The rows are grouped in 4 different ways at once. Each group adds its own fixed numbers to the row, and there is some noise. The rows also spread widely along 17 directions, which tell nothing about the answers.
In the rows, zero is written as 128.
Known rows, each followed by its group in each grouping:
[ 78 122 138 140 102 138 114 102 124 137 154 180 120 114 116  83 131 126
 185 113 117 200 110 152 125  83 151 140 158 166 114  98 112 128 128 108
 188 129 128 165 142 188 112 133 139] | (2) j883 (0) C
[100 118 120 140  98 167 122 102  98 156 126 147 142 123 131 117 148 172
 145 117  97 177 136 130 162 114 127 184 167 155 107 132 168 133 133  77
 124 163 135 136 165 138 131 112 137] | (4) j416 (0) M
[174 109 119 169  78  87 134 147 175  92 118 116 139  91 111 116 115 119
 146 147 120 147 136 151 122 138 117 164 116  98  90 161 141 129 143 109
 155  73 145 198 178 117 141 175 106] | (5) j273 (4) T
[152 120 106 195 102 138 161 118 188 109 148 173 110 177 123  53 155 105
 221 145 129 144 109 143 113  65 104 153 140 131 133 156  76  82  12 130
 178 106  85 155 147 128 103 147 147] | (5) j273 (4) K
[148 145 110 132 120 106 114 115  99 135 145 170 124 117 121 128 108 101
 200 139  84 189 153 114 150 126 117 136 131 148 119 154 137 158 125 116
 139 146 164 174 114 137 142 135 174] | (1) j509 (1) K
[118 121 164 116 156 102  81 112 145 126 127 143 128 140  76  68 131 120
 157 127 206 189 139 201  73 104 121 100 143 141 122  92 112  97  93 142
 139 111  77 153 123 163 116 178 147] | (0) j430 (3) P
[128 123 159 151 115 141 143 121 135 119  92 136 150 162 141 111 123 122
 123 116 113 124 127 161 139 110 139  91 138 115 145  94 163 127  98 104
 140 118 122 136 152 133 139 140 124] | (2) j883 (2) T
[144 177 159 169 113 139 184 148 139 101 195  99  45 135 128 150 114  69
 109 143  57 130  94  72  87 114  93 181 163 118 129 107 115 128 127 109
 146 158 115 140 121 135 137 109  81] | (3) j416 (2) D
[135 145 162 140 109 114 155 100 128 140 107 105 111 125 129 105 135 119
 135 116 125 138 113 132 110 106 121 153 140 154 122  81 141  99 153 110
 131 141  92 146 126 148 108 110 131] | (3) j430 (1) D
[113 142 121 137 123 149 141 114 134 121 112  91 132 171 136 117 173 119
  65 136 149  59  62 146  86 106 136  94 142  92 152 126 116  85 119 162
 140 128  94  79 116 113 133 128  67] | (0) j509 (3) P
[139 126 109 137 109 109 117 149 163 131 108 141 154 128 149 128 116 167
 138 133 148  98 128 122 143 152 124  98  94  98 141 139 111 127 112 144
 121  63 146 132 150 134 151 115 152] | (4) j416 (3) C
[110 150 150 156 139 143 107  80 150 150 105 125 127 172 191 136 138  91
 186 136  94 149 100 126 102  58  74  89 101 118 146 116 126 149 103 180
 167 138  37 133  71 155 123 100 156] | (1) j430 (1) M
[124 116 108 122 121 146 133 123 132 141 103 143 135 139 136 133 160 157
 128 126 113 109 116 140 153 154 126 141 141 119 142 153 133 133  92 118
 126 143 157  96 140 115 146 126 125] | (5) j273 (1) P
[108 141 104 109 127 112  93 120 104 143 124 114 160 130 139 142 119 133
 123 129 137 163 119 146 104 131 107 132 164 125  79 156 133 131 177 156
 135 108 131 112 126 133 122 129 119] | (1) j509 (4) M
[135 129 132 129 123 151 157 141  94 143 172 117 142 144  90 140 134 118
 128 134 160  87 115 118 119  83 178 100 126 135 110 143 101 118 134 166
 113  78 112 105 111 122 128 119 119] | (4) j273 (4) D
[111 138 158 103 144 143 126 127 101 157 137 127 139 136 123 134 119 121
 119 115 142 121 117 127 116 118 133 107 141 142 147  93 130 126 124 149
 109 123 115  92 127 150 136  92 144] | (5) j416 (4) T
[127 119 194 101 156 162 135 142 114 174 103 109 152 152 117 144 136 154
 166 105 158 134 157 154 137 105 129 161 150 163  86 118 172 109 113 160
  62 104  54  92 127 132 128  80 160] | (5) j273 (4) K
[123 125 116 125 114 121 130 107  86 155 136 180 136 118 105  89 114 165
 165 125 136 168 145 100 143 148 121 139 128 159 174  90 114 135  96  65
 126 171 188 136 145 170  99 148 208] | (2) j273 (1) C
[153 122 146 143  84 130 126 136 145 173  63 128 148 145 125 124 174 125
 176 165 146  99 118 149 149 100 146 113  82 105 149 142 174 106 113 152
 134 110 118 190 137 154 193 141 123] | (2) j273 (0) D
[132 140  98 147 100 124 138 108 105 132 146 140 147 127 143 128 107 123
 175 136 107 160 129 114 129  95 108 142 135 135 105 157 129 138 137 119
 138 120 130 141 132 134 112 130 155] | (3) j273 (4) T
[151 138 145 150 123 120 111 146 159 108 156 158 135 143 128  97  76 112
 187 129 127 168 141 130 128 104 107 125 138 114 116 128 141 123  94 131
 129  79 107 170 163 140 144 118 164] | (0) j430 (2) P
[164 119  61 138 111 116 153 115 105  80 148 122 161 108 118 127 123 143
 115 114 103 120 116 125 137 142 123 171 174 142  49 196 107 120 170 109
 126 114 136  94 135  59  76 133 120] | (4) j416 (0) P
[189 131 146  77 157 105 122 152 126 125 136 180 112 100  79 116 122  81
 183 104 107 148 144 140 171 180 130 126 141 173 122 140 133 124 112 133
  90 149 160 148 113 113 160 101 167] | (2) j883 (4) C
[199 100 159 117 138  75 147 144 130  85  96 126 159 114  87 102  98  91
 126  89 144  82 136 156 143 157 150  92 140 155 119  97 122 109 133 126
 100  78 132 128 140  88 104 127 163] | (5) j509 (2) D
[144 111 135 166  98 147 117 142 172 142 140 163 126 139 118  98 141 118
 204 148 128 151 128 133 136  87 122 139 111 116 144 148 130 122  59 136
 148  95 115 179 163 153 171 123 148] | (5) j416 (4) T
[164 121 149 159 141 212 132 128 154  98 175 170 128 157 137 129 107 142
 198 105  93 139 174 128 208  83 143  99 110 135 131 167 169 162  60 123
  88 109  70 135 129  88 162  79 169] | (3) j273 (2) P
[136 134  97 124  95  88 120 119 129 132  91 155 148  92 132 132 117 143
 157 139 126 136 149 158 170 156 160 103  99 131 132 139 142 144 161 117
 152 106 189 185 147 142 160 156 129] | (5) j509 (0) D
[115 141  84 135 136 142 124 117 170  92 156 178 133 126 160 132 104 159
 147 116 110 154 144 160 166 137 143  75 123 125 113 159 100 160 118 136
 160  95 135 120 120 120 134 115 117] | (2) j416 (2) C
[103 133  86  99 151 149 134 124  92 132 177 170 146 115 138 185 101 164
 159 118 107 156 158 126 163 147 140 108 138 145 102 176 100 180 123 137
 120 117 177  82 105 120 131 115 152] | (0) j416 (4) T
[161 149 137 114 114 143 100 142 103 172 133 144 125 129  95 100 138 116
 143 151 148 111 119  97 147 130 137 126 108 122 186 121 174 104 112 133
  88 161 136 154 150 148 196  98 150] | (5) j416 (0) P
[143  92 158 110 133 101 163 126 125 106  91  94 131  94  94 137 156 148
  92  87 121 122 130 164 112 173 127 200 187 164  51 119 124 108 162 105
 111 121 126  88 126  94  80 137 109] | (1) j273 (1) P
[126 142 129 108 151  89 168 149 106 124 158 134 111 129 113 156 105  93
 160 120 108 141 119 118  91 151  92 177 193 164  85 130  64 130 117 139
 137 121 159  90 109 132  81 135 149] | (5) j509 (4) M
[160 107 172 113 163 106 129 180 148  78 209 169  86 132  51 128 109  39
 149 108 132 117 123 158 109 141 171  73 149 130 127 121  49 144  69 169
 148  59 167 114 119 111 148 154 129] | (3) j430 (4) K
[148 164  85 109 115  83 110  82  88 152  47 138 156 128 150 133 148  87
  91 143 106  98 118 151 145 165 133  43  92 109 186 114 151 144 159 127
 144 189 184 146  98 119 167 168 114] | (4) j430 (2) K
[158 136 136 167  75 127 129 123 180 134 105 122 120 122 149  96 131 146
 145 138 136  90 108 100 143 116 122 122  63  96 178 106 146 101 124 131
 136 103 104 180 161 147 158 101 139] | (3) j430 (0) D
[131 129 130 102 156 115 118 118  95 116 161 144 123 112 129 145  99 110
 154  94  79 147 104  91 124 153  80 155 161 159 117 128 103 149 132 129
 113 153 131  97 111 121  93  82 188] | (0) j509 (3) D
[139 116 102 122 107 133  66 106 110 132 140 156 138 100 116 105 141 101
 176 123  68 212  91 131 140 122  87 186 173 139  79 183 173 145 161 114
 150 175 119 167 151 125 141 106 137] | (2) j883 (0) T
[144 141 172 133 139 177 185 124  95 143 119  96 121 196 117 129 176  77
 115 117 113  77  86 132 115  71 146 130 174 150 116 123 146  79 101 153
  98 148  67  79  99 101 130  87  93] | (1) j883 (4) D
[ 86 114 111 108 142 139 122 122 110 150 130 169 160 142 171 169  97 178
 191  93 105 157 145 129 160 141 106 133 153 152 101 154  97 172  98 129
 128  95 168  74 126 137 102 103 199] | (3) j883 (4) D
[117 130 189 139 126 122 104 123 126 114 133 136 133 118 129 150  82  99
 148 115 114 168 166 164 135  99 155  65 107 125 129  83 160 182 146 132
 147  84 121 172 125 156 154 150 143] | (3) j273 (2) K
[126 123 125 159 106 122 149 110 117 135 125 131 150 171 133  90 130 113
 162 127 140 132 100 133  95  77 111 134 166 140 124 119 101  94  90 121
 149 101 114 112 144 139  88 135 159] | (3) j416 (4) D
[151  87 100 164 105 152  70 127 151 132 169 160 133 126  83  85 157 120
 182 143 135 168 112 125 127  88 116 141 129 116 120 185 112 136  88 137
 153 114 101 169 145 124 147 136 146] | (4) j416 (2) D

New rows. What belongs after each?
[104 123 111 122 123 171  95 122 105 153 179 133 119 121  98 138 143 167
 123 133 153 135 119 118 136 119 157 117 115 121 132 154 117 147 144 144
 125 129 129 108 127 137 149 119 119] | (3) j430 (0) D
[128 188 121 145 118 176 169 115 106 145 146 104 111 166 146 124 132 141
 102 137 110 132 119 111 136  96 127 152 157 132 111 135 174  98 144 108
  97 168  79 123 128 118 139  91  80] | (4) j883 (2) D
[164 134 154 139 130 113 121 147 123 115 147 124 148 136 109 145  97  75
 158 145 148  96 141 125 118  94 155  49  82 106 142 132 115 147 125 182
 131  59 124 151 101 128 152 148 148] | (1) j509 (4) P
[135 110 106 173  87 122 179 128 161 110 109 114 125 135 150 125 158 151
 145 126  90 107  92 110 110 125  90 207 153 116  81 159  98 102 105 116
 158 112 122 117 144 111  93 128 113] | (1) j883 (0) T
[101 108 121 139 118 119 107 112 118 161  93 129 182 143 170 136 108 190
 153 112 133 139 137 107 116 131  72 148 133 123 120 117 114 147 107 126
 125 102 119  90 141 147  81 119 208] | (4) j416 (2) K
[125  89 163 130 115 132 117 138  91 160 110 105 151 124  88 158 161 109
 119 129 134  93 115 125 109 114 148 117 119 118 130 117 123 155 131 153
 128 113 133 116 111 134 138 155 138] | (4) j273 (2) K
[ 82 143 136 124 134 198 115 114 143 154 115 132 122 176 165 137 165 154
  92 118 100 124  95 148 142 124 122 122 155 104 145 127 168 129  98 141
 129 162  94  77 139 132 167  83  80] | (2) j273 (2) K
[141  90 167 144 151 135 133 165 183  69 177 154  94 133  99 133 123 111
 159  98  86 184 148 173 122 149 112 181 193 136  60 156  99 143  64 120
 143  79 129 113 156  96 123 134 120] | (1) j416 (4) K
[124 149 145 149 104 138 161 149 119 139 120 123 149 177 148 125  95 140
 133 134 127 123 132 130 134 104 143 130 160 111 116 113 163 103 111 112
 112  84 137 134 180 141 155 114 125] | (0) j430 (2) D
[115 122 130 139 104 121 154 130 147 145 103 135 119 110 148 166 146 140
 144 135 107  90 125 115 133 148 122 134  91 115 165 119  99 155 103 137
 157 124 170 126 118 152 142 146 133] | (5) j273 (4) P
[185 125 103 126 117 109 115 123 203 127  83 155 113 105 107  73 177 142
 130 134 162  88 119 145 143 179 114 105  76 113 183 129 121  87  91 139
 130 153 123 161 124 123 164 127 123] | (2) j416 (2) P
[142 129  94 137 114 122 106 129 184  83 151 117  92 102 114 124 163 100
  63 129  99 123  79 154 114 168 127 127 137  85 110 167 109 127 162 152
 176 125 143 133 137  94 163 136  25] | (1) j430 (4) M
[152 110  89 170  74 140  95 117  96 171 128 133 180 130 125 108 125 143
 198 169 128 141 120  77 140  79 110 147  97 104 145 181 154 143 120 122
 129 118 135 174 157 143 144 135 191] | (5) j509 (1) T
[124 126 104 116 128 112 142  76  94 122  82 150 150 122 151 152 144  98
 113 110  90  85 106 145 152 139 146  43 101 136 180 107 107 164 133 132
 159 163 170 107  78 114 125 146 137] | (0) j273 (2) D
[209 111 121 110 123  71 157 157 182  79 110 132 119  52 106 137 122 111
 142  96 105  85 129 136 166 200 134 145 106 150  90 155 101 123 167 145
 115  87 153 149 123  80 130 106 122] | (5) j883 (4) C
[179  92 110 125 126 129 125 104 142 111  46 104 178 116 169 167 164  96
 111 100  67  17  80 123 172 151 113  74  86 110 153 162 141 158 144 175
 120 133 108  84  90  54 140  81 134] | (5) j509 (2) T
[117 176 163 136 103 128 159 179 126 161 156 133  95 166 136 149 116  73
 156 158  95 126  96 108 115  95 150 133 157 107 125 115 135 118 110 146
 144  82 161 163 146 174 198 107  96] | (4) j883 (1) D
[ 96 103 112 149 111 183 139 102 102 168  94 124 188 159 149 154 153 184
 166 130 143 117 145 155 158  61 161 105 118 136  97 168 148 150 120 145
 126 103  92 107 110 127 129 131 132] | (5) j883 (2) T
[138 116 119 154 104 115 120  90 172 127  85 123 127 124 134  74 165 131
 123 126 145 102  85 136 102 122  99 119 103 113 173  97 108  90 108 131
 162 144  93 147 130 136 109 134 126] | (0) j509 (2) D
[147 166  94 133 146  98 151 133 174  89 167 178  91 138 148 122  85 137
 158 135 110 149 142 127 134 180  98 100 118 116 153 134  68 141  73 112
 158 116 171 129 123 129 113 143 152] | (2) j509 (1) D
[108 174 149 136 144 168  93 117 114 152 157 112  91 176 130 116 142 108
 108 155 132 151  94 107  81 101  91 110 124  98 172 115 138 120 103 148
 129 183  78 110 104 153 147 129 109] | (1) j883 (0) C
[102 180  85 105 173 139 120 118 196  87 163 150  78 142 167 158 135 125
  91 123 102 138 110 186 129 178 117  70 132  99 122 166  78 146 112 168
 167 123 122  82  92  94 147 122  41] | (4) j509 (4) D
[ 97 160 134 129 125  94 197 126  75 118 159 153  98 123 144 189 103  46
 167 124  40 130 109 104 105 110 125 138 177 168 107 102  68 178 131 129
 187 144 188 117  74 158 103 147 133] | (5) j273 (2) P
[150 104 108 174  84 141 105  32  74 158  57  64 162 111 101  81 184 181
  94 150 157 157 141 129 105 111  84 161  98 130 169 120 186 119 169  49
 119 244  88 152 120 116  68 210 148] | (3) j509 (1) M
[121 137  98 135 118 185 159  73 119 111 102 124 160 110 180 166 138 180
  97  96  79  79 137 129 203 128 162  88  93 138 132 145 165 164 181 123
 120 158 104  96  95  87 123  81 103] | (2) j509 (2) P
[142 148 140  85 155 117 131 133 115 140 146 140  91 106  88 150 143 102
 141 131 129 155 137 150 124 160 128 136 137 152 118 136 122 130 135 141
 113 163 142 134  95 130 152 136 111] | (0) j273 (4) D
[190 120 165 144 131 155 160 144 108 123 127 121 137 186 104 111 132  91
 145 126 120  82 119 121 150  99 142 106 145 126 150 135 158 103  70 118
  77 115 109 106 141  85 147 108 159] | (3) j273 (1) D
[126 165  61 150 104 110 135  96 140 124  85 104 128 128 168 148 142 168
 104 168 102 169 135 156 111 162  72 156 129  85 103 182 152 135 150  92
 155 181 149 149 122 112 132 198  68] | (0) j883 (2) T
[136 187 122 123 120 100 154  89 125 104 107 152 132 114 193 144  90  56
 126 113  68  94 105 132 154 117 145  41  97 139 178  83 134 147 166 151
 164 133 141 144  97 137 148  89 123] | (5) j416 (4) P
[180 177  69  88  78  66 194 148 117 148  64 137 160  82 147 151 132 120
 124 137 127  39 121 130 192 174 191 113 103 142 107 158 152  87 211 158
 105  93 210 160 129 116 192  89  84] | (5) j273 (4) P
[148 157 163 132 170 126 142 159 155 105 168 131  85 186  98 116 113 100
 149 142 148 180 151 169  86 130 100 133 171 120  98 142 106 103  55 134
 120 110 102 124 124 120 127 167 111] | (1) j883 (4) D
[136 145 130 174  76 120 182 151 162  80 136 102 120 120 154 149 102 123
  71 125  72  91 106 123 134 141 157 140 140  86 101 116 143 134 171 111
 165  77 161 145 178 117 150 125  53] | (2) j430 (2) K
[ 74 161 134 168  65 124 158 131  83 137 192  97 123 112 134 160  86 110
 135 148 104 166 105  97  83  57 156 162 162 128  78 116 119 148 210 122
 184  74 153 163 147 186 114 142  91] | (3) j509 (4) D
[130 177  87 118 119 114 163 103 141 104 129 146 123 104 157 114 100 189
  87 108 128 119 140 129 163 183 141 119 116 136 137 108 133 112 168  96
 120 143 153 126 141 131 123  99 109] | (2) j430 (3) P
[150 155 145  88 142  89 139 128 111 155 109 135 101 130  91  92 150  93
 133 123 155 126 106 140  99 153 116 141 166 159 136  98 116  75 119 127
 111 163 141 121 106 142 127 127 136] | (3) j883 (1) P
[146 147 113 166 121 137 165 105 151 106 146 128 121 128 150 136 110 136
 171 137 112 126 143 113 128  95 110 126  96 125 117 142 107 137 116 138
 140 124  80 144  95 121 105 129 139] | (0) j430 (2) P
[112  91 151 159 106 127 151 152 110 105 142 101 164 136 139 179  83 157
 123 118 100 118 132 114 118 128 132 146 155 102  94 132 113 169 128 106
 139  48 171  94 167 118  98 154 154] | (0) j509 (1) D
[163 138 125 153  83 117 141 129 152 143  99 129 139 128 117  89 146 129
 146 144 151 115 130 142 138 109 150 128  99 116 132 129 152  86 126 127
 129 101 121 187 157 135 155 138 113] | (4) j883 (4) K
[135 141  40 162  90 162 120  84 104 118  78 121 204 171 187 114 121 215
  67 131 127 106 138 138 188 137 140  80 114  81 143 184 188 128 145  85
 114 134 156 103 169  76 137 138 107] | (1) j883 (2) D
[ 99 118 144 158 104 150 144 152 133 144 140 121 130 157 129 130 126 151
 143 129 125 133 112 124 111  98 125 168 168 120 104 128 120 126 100 123
 144  91 124 120 161 151 129 126 118] | (5) j883 (2) D
[141 148 162 127 144 146 140 187 122 128 197 120 102 177  77 116 118 100
 133 142 152 135 110 126  89 108 129 169 193 118  88 143 125  88  87 154
  98  91  94  99 160 125 145 114 108] | (5) j273 (0) K
[163 134 140 134 129 121  98 147 145 133 112 118 145 130 120 138 109 154
 149 152 151 142 172 141 143 152 108 114  91  96 130 148 162 141 123 130
  99 100 118 163 144 119 156 158 151] | (4) j509 (0) M
[152 110 132 180 100 116 131 168 173  93 180 136 110 135  90 111 116 109
 171 157 139 146 120 139  99  97 133 147 136 101 100 161  87 124  87 138
 172  52 125 168 165 131 139 170 117] | (5) j416 (0) D
[186 165  83 147 172 123 118 139 224  61 185 187  69 152 130  92 112 117
 178 136 113 190 163 165 143 158  79 118 135 116  99 199  92 118  44 143
 137 119  88 148 112  81 145 124 115] | (1) j416 (2) K
[151  87 127 199  85 157 148 133 178  68 150 111 129 129 131 126 131 137
 138 115  75 140 116 135 139 109 110 182 155 103  83 177 131 141 110  95
 159  87 117 139 178  83 112 145 101] | (3) j883 (4) M
[135 120 124 131 140 178  84 146 129 131 158 130 120 134 120 176 130 166
 143 137  99 148 160 123 170 156 114 134 114  95 128 199 164 183 105 130
  92 136 139 118 133  97 185 123 132] | (3) j509 (3) K
[173  87 142 150 128 139 153 131 153  95 107  94 132 121 105 144 152 159
  84 111 112  79 132 127 133 176 112 151 116 108 123 137 123 138 113 113
 109 138 114  90 132  72 104 146 119] | (2) j430 (2) K
[117 161 101 144 108 130 119 107 137  99 165 130 134 124 138  79  87 146
  85 108 149 149 109 137 121 110 141 100 151 123 114 108 133 105 179 117
 145 101 108 133 157 132 110 107  95] | (3) j883 (2) M
[138  83  95 106 101  58 127 153  89 142 115 119 177  88  81 126 119 141
 141 110 158 122 105 124 103 155 130 190 190 158  38 155  81 114 185 138
 133  69 181 112 154 128  83 137 157] | (5) j430 (2) D
[150 145  84 113 141 112  81  35 129 111  90 147 180  85 174  90  92 167
 148  81 138 167 153 158 171 132 105  73  73 167 134 124 151 139 188 136
 123 153  56 134  98 106  71  90 186] | (5) j883 (4) K
[195 124 141 146 105 118 133 157 160  84 173 127 119  80  74  68  90 132
 101 107 156 108 128 103 146 142 158 132 112 129 131 101 137  97 157 113
  96  86 107 164 178 112 132  93 129] | (5) j273 (2) C
[ 85 129  93 140 128 135 152 115 145 111 132 115 126 136 152 138 134 189
  99 121 123 136 115 150 106 153 115 158 171 124  94 147  79 132 123 110
 156 116 141  60 134 114  77 149  95] | (5) j509 (1) C
[120 114 102 126 160 127  92 147 154 115 166 134 143 145 108 130 104 172
 128 135 191 142 140 152  92 142 108  90 123  93 111 168  67 151  89 163
 137  72 114  85 119 120 106 170 138] | (5) j883 (2) T
[196 107 161 158 136  85 170 168 208  42 170 112  86  74  85 137  99 108
 155 108 118 120 156 129 108 155 110 170 123 137  53 141  73 130 132 145
 136  55  91 160 107  91  91 137 124] | (1) j509 (2) P
[ 90 182  87 105 122 135 112  76 119 158 121 145 137 114 172 115 126 142
 105 122 135 133  99 136 137 113 143  72 108 130 150 101 145 118 184 155
 144 155 107 131 107 161 151  75  98] | (0) j430 (2) T
[133 116 112 123 162 135  98 111 129  74 121 142 147 168 154 149 126  94
 114 100  54 146  92 171 137 153  84  96 185 110 108 176 128 168 103 130
 151 146 133  76 120  71 118 136 120] | (2) j883 (3) M
[145 154 188 105 139 109 127 180  98 177 148 112 118 143  69 128 105  97
 158 157 180 146 153 126  93 124 128 144 149 136 127 100 144 105 119 146
  87 106 135 155 142 172 162 144 147] | (5) j509 (4) M
[190 135 110 179  69  93 105 126 169  94 122 122 122  86 113  82 106 132
 104 151 114 144 143 110 136 175 103 141  73  75 177 121 162 126 141  72
 142 131 167 217 196 118 150 177 125] | (4) j509 (4) K
[106 166  85 115 118 128 178  79  75 162 128 124 128 105 145 150 139 163
 126 120 119 133 137 101 134 127 129 155 131 178 104 124 111 124 190 125
 126 181 133 109  80 146  88 105 124] | (1) j430 (4) M
